All groups share one centre, and each spreads out both ways along 9 directions, with some noise.
Known rows, each followed by its group:
[ 30 -10   6  42 -13  28   3  20  20 -18   4  14  17  40 -36]	M
[ -9   9 -13  -8   3  13  21 -27  10  -9  55 -24  34  -3  -1]	S
[ 20 -50  -2  20 -15  34 -16  43  12  -6 -29   0  37  23 -17]	H
[-10 -37   0 -49  15  -2   5  49  36 -26   7 -23  45   2   5]	H
[ 36  34  24   4  17 -21 -24  28 -10  10 -21  22  -9   0 -10]	M
[ 26  34 -24   1 -40  31 -18  27   2  40  -8   9 -12 -13   9]	N
[ -7 -14 -14  35 -24  48  34 -11  13 -34  -3   5  16  29  -3]	M
[-30  56 -21 -24  35  15  21  -2   1  -4 -38 -40 -59   9   7]	M
[  1   8 -53 -25 -38   6   3  -9 -28   0  -1   9 -17   5  -5]	H
[ 35   3   2  36   1   3  -4 -20 -55 -34 -33  26  10  27 -12]	N
[-41  25 -11   6   3 -26  24 -20  -4 -31 -20  48  11   4 -34]	N
[-10  11 -10  10  10 -11   3 -33 -16  20   5 -13 -52  10 -35]	M
[-11 -41  10   6 -20  29  20  20  41   7  17   0  29 -15   6]	M
[-41 -12 -14  -4 -18   1  18 -14  30  12  23   5  -4 -10 -11]	N
[-31   3   9  -2   4 -28   0 -39 -17 -14  15  18  44 -29  37]	H
[ 23  -8 -24 -24  -9  34  -8  32  12  22   6 -42 -15   9  -4]	H
[  2 -23   3  14 -15 -10  -5  -2  -1  14  12  29  33 -12 -30]	N
[-10 -31 -11  27 -38  21   2  -6  11 -14  -4  14  -3  22  14]	S
[-20  -7 -29 -26 -14 -19 -20  20  25 -12  10   3  -2  26 -12]	N
[-24  23 -42 -30 -32  -6  28  -3  -1 -49  -1  35  10  14  13]	S
[ 26 -59 -16 -20  -6  51   9  36   8 -14  -3 -46  31  17   1]	H
[ 48  14 -21 -42   7   9   0  22 -23  10  19 -28   8  -4 -17]	N
[  1 -20  31  26  48   9  -3   1 -25  37 -51 -14  10 -26 -40]	H
[ 19   0 -19  20  -4  -6 -33  16  -3 -19  -7  13  13  52 -51]	M
[-49   0  -4  40  13 -18 -12 -41  -1 -12 -24   8 -38  33 -19]	N
[ -3  -8 -27   1 -15   1 -19 -15 -47 -32 -31  17  48   7  21]	M
[ 10  24   7  15  30 -45 -49  -2 -20 -35 -11  14  25  42 -16]	H
[ 10   3  -3 -11  26 -25  -3 -15 -43  -9  -5   7  37 -10 -30]	S
[ 10 -11 -19 -29 -26 -18  22  10  13   3  42  23 -11  -2 -38]	S
[-10 -31  11 -35  43 -31  18   9  -9 -38  -5  -5  44  -4 -28]	S
[ 18  -3  -3 -18  20 -15  22  -7 -19   8  13 -11 -38   1 -48]	S
[  1   7  -5  27 -13  16 -22 -23  -9  21  22  -1  53 -13   6]	S
[ 12  -4  15   0  33  26  -4   4   1  27   1 -54  -1 -11   4]	H
[ 38  54  18 -15  -7 -40   2  32   1 -31  -9  56 -24  11  13]	M
[-22 -10 -14   3  -5 -22   6 -19  -6 -32   1  23  11  21 -24]	N
[  1 -16 -24 -20 -16  48  19  -8   6  33  31 -56 -21 -17  21]	M
[-14  -2 -29  -4 -50  -1  13  10  19 -23   2  43 -15  20  -2]	S
[ -1 -42  17  14 -24   0  13  19  17  31  -8  36  -1 -28 -20]	S
[ -1 -62 -19 -28 -28  16  23  38  30   2  10   3  18  -3 -33]	H
[  6 -58  16  28  11 -13  18 -38 -24 -34  21   3  16  21 -30]	N
[ 10 -58  15  12 -10 -25 -26   2  -8  12  16  23  53 -11 -25]	M
[ 19 -31 -29 -40 -21  -9 -31  29 -20 -16  -5   4  50   4  10]	S
[ 11  12   2   5  15  -8 -14 -26 -25  43  19 -22 -21 -19 -16]	H
[ 66  -7 -12   3 -41  16   6  14 -17   0  30  22  13   9 -18]	N

New rows. What belongs after each?
[  2  -7 -17 -23  -8  12  -6  24  -5 -31 -24  -3  30   9  28]	N
[ 19   2   8  17   1  23  20   7   7 -19   1  -2   2  18 -10]	M
[ 53 -33   7 -22  22  -5 -10  19 -22   0  25 -30  27   7 -31]	N
[ 22  44 -11  20   0  -3  12 -47 -32  40  42   2 -27 -12 -46]	S
[-14  10 -14 -16   0   9  -1  -6  -9 -16 -10 -12  22  -8  38]	H
[-37 -34   9   6 -12  -5  33 -19  11 -34   4  29  40 -14  14]	H
[ -4   8 -11 -16 -12  -3 -27  45  17   0 -31  23  33  -2   5]	N
[  7  12 -19 -27  21  -2 -15  14 -19  -5 -21 -26  -6  10  -5]	S
[  4 -18 -10 -23   3  40  -8  35  37  46  18 -58  -3 -11  -6]	M
[-19   7  41  13  37  11  27  19  20  34 -33   8  23 -51 -21]	N
[  2  -4  -5  -7  29  48  20  25   5 -18 -42 -50 -10  20   3]	H
[ 26  -1 -43 -23 -22   0 -19  16 -16  -1   6  -6 -16  31 -30]	H
[-53  -5 -10  12  17   6   9 -35   1 -25 -23 -24 -34  24  13]	N
[ 23  31 -16  -1  22  -2 -20 -19 -53  19 -18 -19 -18   1 -21]	S
[ 22  -3  -5  22 -16  22   9 -34  11 -41  65 -32 -14  53  26]	H
[-23  16 -19 -35   3 -11  -7  30   2  47 -41  12 -19 -37 -29]	H
[ 25  20  -6  14 -11  30  22  -2  -7 -23  -3   1 -11  21   7]	M
[-12  16  12 -10  36 -33  15   3 -26  -7 -43  31   6 -19 -39]	S
[-25   9  -5  -4  -7 -40  17 -14 -11 -52 -19  53  -1  15  -1]	M
[ -4   3  17  17  29  15   9   1   7   6 -18 -21 -15   5 -15]	H
[-11 -33  -6  -9 -25 -15 -17  12  23  32  23  10   1 -13 -14]	M
[ 36  16  28  16  25  27  48   1 -33 -11 -29  13  19 -24 -11]	N
[ -1 -50  -8 -46   5   4  21  35  23   0  15 -25  20 -10 -25]	H
[-41  22 -47 -19 -28   2   5  -9   8 -29  -9  11 -14  20  17]	N
[ 10 -28  11  21  10 -25 -48  10 -11  -7 -13  20  58  15 -29]	S
[ 18 -33 -21 -58 -28 -10   8  53   0  14 -18  17 -18 -20 -10]	S
[ -5  17  -1  39  -1  15 -36  10  -2  21 -55   4 -38  23  -2]	S
[ -1  -9 -26 -15 -27  19 -21   2   4  48  18 -26 -17 -17   9]	M
[-36 -39 -12  10 -25  -1  -3 -17  26   9  24   1   0   5  -5]	N
[ -3   2 -45 -31   4  21  23  19 -24 -18 -50 -15 -28  19 -33]	H
[ 18  -9 -53 -27 -45  16 -31  -8 -28  26  24 -23  -3  -2  22]	M
[  6 -32  13  28   2  23  -2  29  22  -6 -23   2  13  21 -25]	H
[-19 -25  13  27  -7  -4   7 -26 -13  -6 -10  29  35 -19   3]	H
[-10  37 -19 -34  22 -38 -22  12 -16  14 -19   3 -23  -2 -34]	H
[-30   4 -19 -10 -19  15  47 -14  21  -7  13   3 -36  -4   1]	H
[-31 -26 -34   7 -25 -16 -72  -9 -10   5 -16  -1  19  24  14]	N
[-36  -3  24   6  35  20  39   4  27  -5 -29 -19 -12 -13  -2]	H
[ 20 -12 -21  27 -22  32 -31  -7 -14  14 -13 -27 -44  37   8]	S
[-12 -15 -16 -43  25   9  22  10  -7 -36 -15 -31  22   3   5]	H
[ -9  -5   5 -18  26 -36  18  -2 -18 -24 -10  26  35 -13 -36]	S
[  3  20 -20  26 -32 -14 -36  13   8  -3 -18  47 -10  35 -27]	M
[  1 -10  32  38  31  -1  18 -11  -7 -16 -23  12  13   6 -30]	M
[ 13 -60   3  12   1  47  22  25  20 -36  -9 -27  29  30  -8]	H
[ -3  13 -40 -18   5 -33  -4 -53 -59 -17  11  -7 -42  23 -20]	M
[ -2  -1  14  36   8 -43 -13 -42 -29  -4   6  38   4   9 -39]	H
[-18  -7   4  32 -20  23  29 -64 -25   6  18   1   4 -30  38]	H
[  9 -29  -9 -26  -3 -11  29  17 -17  -9 -32  11 -53   4 -23]	S
[ 12 -37 -12 -17 -15 -13 -23  38   8 -10 -16  11  -8  26 -18]	S
[ 39  14  -7 -18  -7   5  10  11  -5  -6  26 -11 -20  10   4]	M
[  8  -7 -40 -11 -47  38 -19  19  38   5  35 -35 -30  38  23]	S
[-11 -21  19  12  34 -15  -1  15  -8  15 -48  15   8 -10 -58]	H
[-22  19  -7  22  17   3  -6  -9 -17 -19 -52  11   6  16 -10]	M
[ 19 -17  24  16  34  -4 -16  19  17  -8   4 -21   7  32 -35]	H
[ 19  29 -15  -9  17  -1 -26  -6 -21   7   4 -30 -18  18  -3]	H
[ 34   7  19  20 -17  35  18  29  -3  15 -27  30  32 -32   9]	N
[-17   2 -28  -5 -41  19  18  10  21 -35  -3  22  10  17  19]	M
[  9 -15  -2 -25  47   4   5  14 -16  -2 -20 -43   3   2 -31]	H
[  1   3  16   2  20 -51 -49   9 -11  17  -9  26  34  -9 -29]	H
[ 16   8 -33  24 -32  23 -35 -16  -6   1  15 -14 -19  45   5]	S
[ -6   6  -3  41   0   2 -24  -1  14  -9 -23   2 -52  57 -25]	S
[ 30  34 -28 -17  -2  26  -1   4 -14   9   9 -38 -36  17   4]	M
[-11 -14 -13  -4  -3  20   2  -2   7  19   5 -23  -6  -7  -3]	M
